The groups are shells around one centre, one inside the other: the same stretched ball of 7 dimensions in 7 sizes.
Known rows, each followed by its group:
[ 3.16 -0.04  0.70  2.76  1.04  1.27  2.53 -2.16 -0.12 -2.63 -0.54]	Vebut
[-0.12 -1.22  0.42  1.64  0.30  0.23 -0.47 -1.18 -6.10  2.55  2.75]	mume
[ 4.45 -2.91 -1.51  3.62  0.49  0.98 -0.43 -1.44  0.37 -4.06  0.84]	Lunom
[-0.32  0.28  3.26  2.03  0.67 -0.21  1.45 -0.96 -2.06 -0.40  0.59]	kefig
[-0.26  0.07  4.46  2.57  1.71 -0.28  1.27  0.07 -0.93  0.12  2.76]	kefig
[-0.57  1.81  1.45  0.53  4.17  0.05  0.31  0.43 -3.44  3.42  0.62]	Lunom
[ 3.14 -0.66 -1.43  2.03  1.61  0.39  1.95 -1.95  0.09 -2.48  0.29]	kefig
[ 1.35 -0.53  3.28  2.29  0.56 -0.33  2.37 -0.02  0.47 -0.19  1.13]	Lunom
[-0.12  0.20  0.31  0.41  1.44 -1.02  1.50 -0.55 -2.53  1.72  0.58]	Lunom
[-1.34  1.01  6.51  1.92  1.20 -0.48  1.42  1.18 -1.48  2.22  0.60]	Lunom
[ 0.76  1.01  0.69  1.65  3.13  1.04  0.34 -1.04 -3.57  1.05  0.59]	Vebut
[ 0.31  0.63  4.77  1.81  0.86 -0.66  2.57  0.60  0.75  0.34 -0.59]	Lunom
[-1.42  0.81  4.31  2.02  1.16  0.45  0.12 -0.47 -4.79  1.95  0.96]	livi
[ 0.57 -0.96  2.60  2.89 -0.07  0.46  0.19 -1.24 -2.82 -1.13  1.03]	kefig
[ 3.39 -1.80  1.29  3.45  0.09  0.78  0.68 -0.81  0.78 -3.08 -0.17]	kunog
[ 2.45  0.33  2.01  2.20  1.22  0.50  2.27 -0.59  0.91 -1.43 -1.81]	livi
[-3.09  0.16  5.21  0.83  1.76 -2.21  0.17  1.99 -2.56  3.87  3.35]	mume
[-0.66  0.03  3.15  0.94  0.75 -1.33  1.99  0.44 -1.55  2.31  1.34]	kefig
[-0.99  0.62  2.76  1.10  2.96 -0.40 -0.95  1.37 -3.14  3.13  0.76]	kunog
[-1.92  3.26  4.65 -0.56  3.40 -1.60  3.54  1.47 -0.54  4.27 -0.88]	mume
[ 2.01  2.15 -1.92  0.19  4.90  0.36  1.30 -0.59 -0.46  0.19 -2.68]	ris
[ 0.13 -0.06  4.37  2.37  1.34  0.20  0.96  0.52 -2.02  1.96  2.08]	ris
[-1.10  2.13  5.38  0.98  1.33 -1.20  4.38 -0.14  0.34  0.84 -0.24]	kunog
[ 2.40 -0.42  2.10  3.34  1.37  1.46  0.80 -1.19 -1.07 -1.76  0.59]	Vebut
[ 0.00  2.60  4.84  1.32  3.36 -0.20  3.31  0.54  0.88  1.02 -0.58]	livi
[ 1.07  2.26  3.49  1.80  3.43  0.59  2.75 -0.19  0.55 -0.14 -0.96]	livi
[ 2.69 -2.77 -1.81  2.87 -0.82  0.54  0.41 -2.87 -2.90 -2.60  2.28]	ris
[-1.50  0.74  4.13  1.49  1.96 -0.49 -0.22  0.80 -2.97  2.06  0.68]	Lunom
[ 1.68  0.49  0.25  2.54  1.76  2.10  0.36 -2.49 -4.60 -0.46 -0.03]	kunog
[ 1.94 -1.27  0.19  2.56 -0.20  1.17  0.52 -2.03 -3.96 -0.23  0.88]	kefig
[ 3.15 -1.41 -0.05  3.23  0.82  1.09  1.21 -2.09 -0.87 -2.75  1.63]	livi
[-1.08  2.16  1.88  0.31  4.27 -0.65  0.51  0.63 -2.05  2.19 -0.33]	Lunom
[-3.23  3.67  7.84  0.33  3.26 -1.55  3.40  1.80 -0.41  3.71 -0.04]	kunog
[ 0.55  1.85  1.18  0.91  3.87 -0.39  1.39 -0.10  0.34 -0.71 -1.58]	mume
[ 3.50 -1.16 -0.27  2.16  0.34 -0.29  2.91 -1.36  2.29 -3.26 -0.63]	kunog
[ 3.65 -3.03 -1.90  3.91 -0.74  1.90 -0.44 -3.41 -3.83 -3.21  2.42]	ris
[-0.57  0.80  1.13  0.90  3.49  0.03 -0.27  0.23 -4.23  3.43  2.10]	mume
[-0.04  0.90  3.23  2.24  3.30  0.50  0.39  0.05 -2.14  0.99  2.13]	mume
[ 0.79  1.57  3.82  2.61  1.15  1.53  2.19 -1.76 -2.38 -0.78 -1.25]	mume
[ 1.65  0.51  0.34  1.34  1.54 -0.24  2.44 -1.33  0.13 -1.60 -1.25]	Vebut
[ 0.38 -0.58  3.30  2.65  1.76  0.34 -0.44  0.47 -2.25  1.01  2.18]	kefig
[ 4.37 -0.40 -1.48  2.25  1.57  1.07  1.54 -1.59  1.23 -3.40 -2.86]	kunog
[ 0.56 -0.76  0.61  1.16  1.34 -0.63  0.27  0.13 -2.38  1.71  1.21]	Vebut
[ 1.93 -0.23  1.56  2.84  2.74  0.73  0.54 -0.50 -0.34 -1.34  1.67]	mume
[ 0.16  0.94  0.84  1.61  2.98  0.83 -0.34 -0.95 -4.06  0.91  0.36]	kefig
[ 2.13 -1.50 -0.47  2.31 -0.09  0.14  1.09 -1.99 -1.56 -2.14  0.59]	Vebut
[ 4.44 -1.79 -1.63  2.67  0.11  0.26  1.88 -1.99  2.16 -4.98 -1.50]	ris
[-0.16 -0.76  3.52  1.63  0.80 -1.57  1.44  0.95  0.23  0.73  1.91]	kefig
[ 1.47 -0.97  2.02  3.08  0.80  0.36  1.62 -1.59 -1.03 -1.88  2.94]	ris
[ 4.41 -2.28 -1.53  3.66  0.45  1.62  0.10 -2.33 -0.72 -4.00  0.56]	Vebut
[ 0.77 -1.93  2.87  2.89 -2.08 -0.09  1.69 -1.66 -2.66 -0.74  2.06]	ris
[-2.02  1.69  7.61  2.44  1.43  0.14  1.56  0.40 -2.57  1.77  1.27]	kunog
[ 1.88  0.05  1.40  2.20  2.14  0.86  0.43 -0.21 -1.30  0.10 -0.35]	Vebut
[-1.20  0.61  5.49  1.87  2.43 -1.08  1.01  1.54 -0.25  1.55  2.27]	livi
[-1.77  1.76  4.27  0.95  1.69 -0.90  2.28 -0.30 -2.15  1.40  0.35]	kunog
[ 2.04  1.83  0.70  0.74  2.75 -0.22  3.76 -0.76  1.72 -0.88 -2.57]	livi
[-2.14  0.63  3.23  0.73  1.91 -1.36  0.10  0.71 -3.20  2.58  1.31]	mume
[-1.03  2.01  6.86  1.92  1.62 -0.66  3.68  0.31  0.72  0.33  0.38]	Lunom
[ 0.90  1.08  0.56  0.91  2.42  0.20  0.90 -0.42 -1.96  0.83 -1.88]	livi
[-1.48  1.65  5.29  0.95  0.36 -1.04  4.10 -0.47 -1.56  1.97  0.46]	ris
[ 3.08 -1.32 -3.31  1.29  2.45 -0.61  0.37 -0.88  0.83 -2.42 -0.02]	ris
[ 0.86  0.36  0.47  1.87  1.77  0.68  1.08 -1.92 -3.18 -0.41  0.81]	Vebut
[ 3.39  0.00 -2.24  1.26  3.17  0.13  1.54 -0.89  1.10 -1.71 -0.97]	livi

New rows, each followed by its group:
[ 3.11 -1.25 -0.89  1.85  0.87 -0.78  2.61 -1.24  2.34 -3.22  0.10]	mume
[ 0.62 -0.11  0.08  0.86  2.60 -0.89  0.88  0.07 -1.24  1.19  1.49]	Vebut
[ 0.57 -1.10  3.41  3.38 -0.98  1.52  0.23 -1.74 -5.30  0.63  1.97]	mume
[-1.52  1.04  6.06  2.78  2.05  0.77  0.24  0.08 -4.06  2.08  2.79]	ris
[ 0.57  1.07  2.06  2.47  3.02  1.17  0.42 -1.28 -2.60 -0.77  0.88]	ris
[ 0.26  2.49  3.26  0.95  2.48 -0.24  3.90 -0.68  0.27  0.18 -1.44]	Vebut
[ 1.28 -1.08  4.16  3.64  0.29  0.24  1.67 -0.80  0.18 -2.26  2.64]	mume
[ 3.15  0.90  1.32  2.29  3.50  0.49  1.91 -0.07  3.27 -3.03 -1.91]	ris
[-0.33  1.17  2.12  1.09  1.91 -0.09  2.32 -1.07 -3.06  1.84  1.41]	livi
[ 0.67 -0.08  5.30  3.82  0.94  1.09  0.90 -0.64 -1.27 -1.40  1.71]	ris
[ 0.52 -2.58  1.92  3.53  0.06  0.94 -2.56 -0.53 -5.26  0.54  3.71]	ris
[ 0.54  0.85  5.05  1.82  1.04 -1.30  4.21  0.33  3.11 -1.20 -0.03]	ris
[ 2.96 -0.47  0.02  3.04  1.03  2.20  0.10 -2.10 -3.06 -1.52 -0.86]	Lunom
[ 2.33  1.55 -0.51  1.36  3.76  0.67  2.30 -1.42  0.16 -1.39 -1.12]	Lunom
[-2.86  2.94  7.02  0.68  3.03 -1.21  2.57  1.50 -1.30  3.59  0.68]	Vebut
[ 1.16 -1.80  0.42  2.76  0.47  0.19 -0.81 -1.29 -2.61 -1.79  1.74]	Lunom
[ 1.75  0.70 -0.45  1.87  2.28  1.78  0.23 -1.92 -4.30  0.39 -0.74]	Lunom
[ 0.57 -0.37  3.04  2.21  2.02  0.03  0.37  0.70 -1.55  1.60  2.24]	ris
[-1.08  1.62  3.02  0.38  2.16 -0.71  2.15  0.25 -2.74  3.51  0.42]	Vebut
[ 2.08  0.66  1.94  1.89  1.70 -0.05  3.47 -0.92  1.63 -1.66 -0.45]	Vebut
[-2.53  0.60  5.97  2.02  1.05 -0.06  0.54  0.22 -5.46  4.03  3.76]	Lunom
[ 4.67 -2.86 -2.83  3.54  0.87  1.82 -1.44 -1.92 -1.76 -3.23  0.71]	mume
[ 1.92 -0.45 -0.74  1.79  2.58  0.55 -0.85 -0.35 -1.88 -0.32 -0.41]	Vebut
[ 1.59  1.58  3.68  2.17  2.58  0.50  3.00 -0.22  1.38 -0.92 -0.95]	livi
[ 2.06 -0.68 -0.76  2.62  1.03  1.37  0.74 -2.85 -3.60 -1.64  1.33]	kunog
[ 2.00  0.02 -0.62  1.07  2.83 -0.23  0.72  0.12 -0.19  0.25 -0.61]	Vebut
[-1.43  2.59  4.54  0.03  2.61 -1.44  3.60  0.89 -0.25  2.95 -0.57]	kefig
[ 1.18 -1.51  2.03  2.58  0.84 -0.34  0.66 -0.16 -0.81 -0.37  2.83]	Vebut
[ 5.59 -1.98 -3.45  3.72  1.14  2.37  0.23 -3.38 -0.68 -5.31 -0.32]	ris
[-0.86  2.97  5.01  1.31  2.58 -0.09  3.86 -0.76 -0.68  0.54 -0.41]	mume
[ 1.54 -1.94  0.04  2.21 -0.30 -0.20  0.87 -1.46 -2.32 -0.63  2.15]	Vebut
[ 2.28  1.18 -1.50  1.38  3.63  1.25  0.74 -1.60 -2.07 -0.60 -1.37]	livi
[-0.42  1.31  3.07  1.66  0.75  0.55  2.44 -1.87 -3.85  0.92  0.23]	kunog
[-1.50  2.20  4.32  0.41  2.09 -1.50  3.66  0.09 -0.30  1.54  0.04]	Lunom
[ 1.70 -1.50 -0.49  2.67  0.49  0.50  0.25 -2.25 -2.68 -2.21  1.82]	Lunom
[-0.55 -0.49  0.68  1.10  3.12 -0.77 -1.83  1.04 -3.21  2.30  2.15]	ris
[ 0.73 -0.54  4.03  3.36  0.23  0.95  1.42 -1.30 -2.64 -0.32  2.67]	Lunom
[ 2.56 -0.93 -1.15  3.03  1.57  1.53 -0.58 -2.43 -2.67 -3.09  0.29]	ris
[ 1.37 -1.99  1.82  3.96  0.11  1.34 -0.54 -1.97 -3.94 -1.49  3.85]	ris
[ 2.20 -0.16 -0.40  1.69  1.74  0.82  0.48 -0.91 -2.16  0.17 -0.81]	Vebut
[-0.43 -1.36  3.43  1.89 -1.16 -1.40  1.98 -0.45 -1.53  0.38  2.34]	ris
[ 1.68  0.49 -0.38  1.49  1.48  1.17  1.01 -1.80 -3.64  0.49 -1.17]	Lunom
[ 2.29 -0.51  1.33  2.41  0.66 -0.33  2.71 -1.37  1.92 -3.59 -0.32]	Lunom
[ 0.37  1.74  4.31  2.82  2.18  1.69  1.70 -1.38 -2.87  0.02  0.39]	ris
[-1.70  0.38  5.40  1.05  1.60 -2.10  2.11  1.77 -0.08  2.79  2.71]	mume
[-1.39  0.22  5.79  1.90  0.79 -0.53  1.07  1.02 -2.76  3.22  2.24]	Lunom
[ 0.06  2.55  2.90  0.95  3.69 -0.33  2.83 -0.17  0.45  0.03 -1.00]	Vebut
[ 2.54  0.65 -0.79  1.84  2.98  0.88  1.60 -1.69 -0.57 -1.77 -0.43]	Vebut
[-2.73  2.61  8.10  1.11  1.75 -1.46  3.84  1.11 -0.24  2.58  0.92]	kunog
[ 0.99  0.38 -0.89  0.41  1.88 -0.32  1.59 -0.93 -2.60  1.68 -0.18]	mume
[-0.66  2.39  6.02  1.25  2.43 -1.26  3.82  0.94  2.56 -0.17 -1.21]	ris
[ 1.51  1.14  0.70  1.49  3.97  0.32  1.01 -0.12 -0.17 -0.17 -0.12]	Vebut
[ 2.38  0.87  1.10  2.11  2.53  1.23  1.57 -0.92 -0.77 -0.55 -1.12]	Vebut
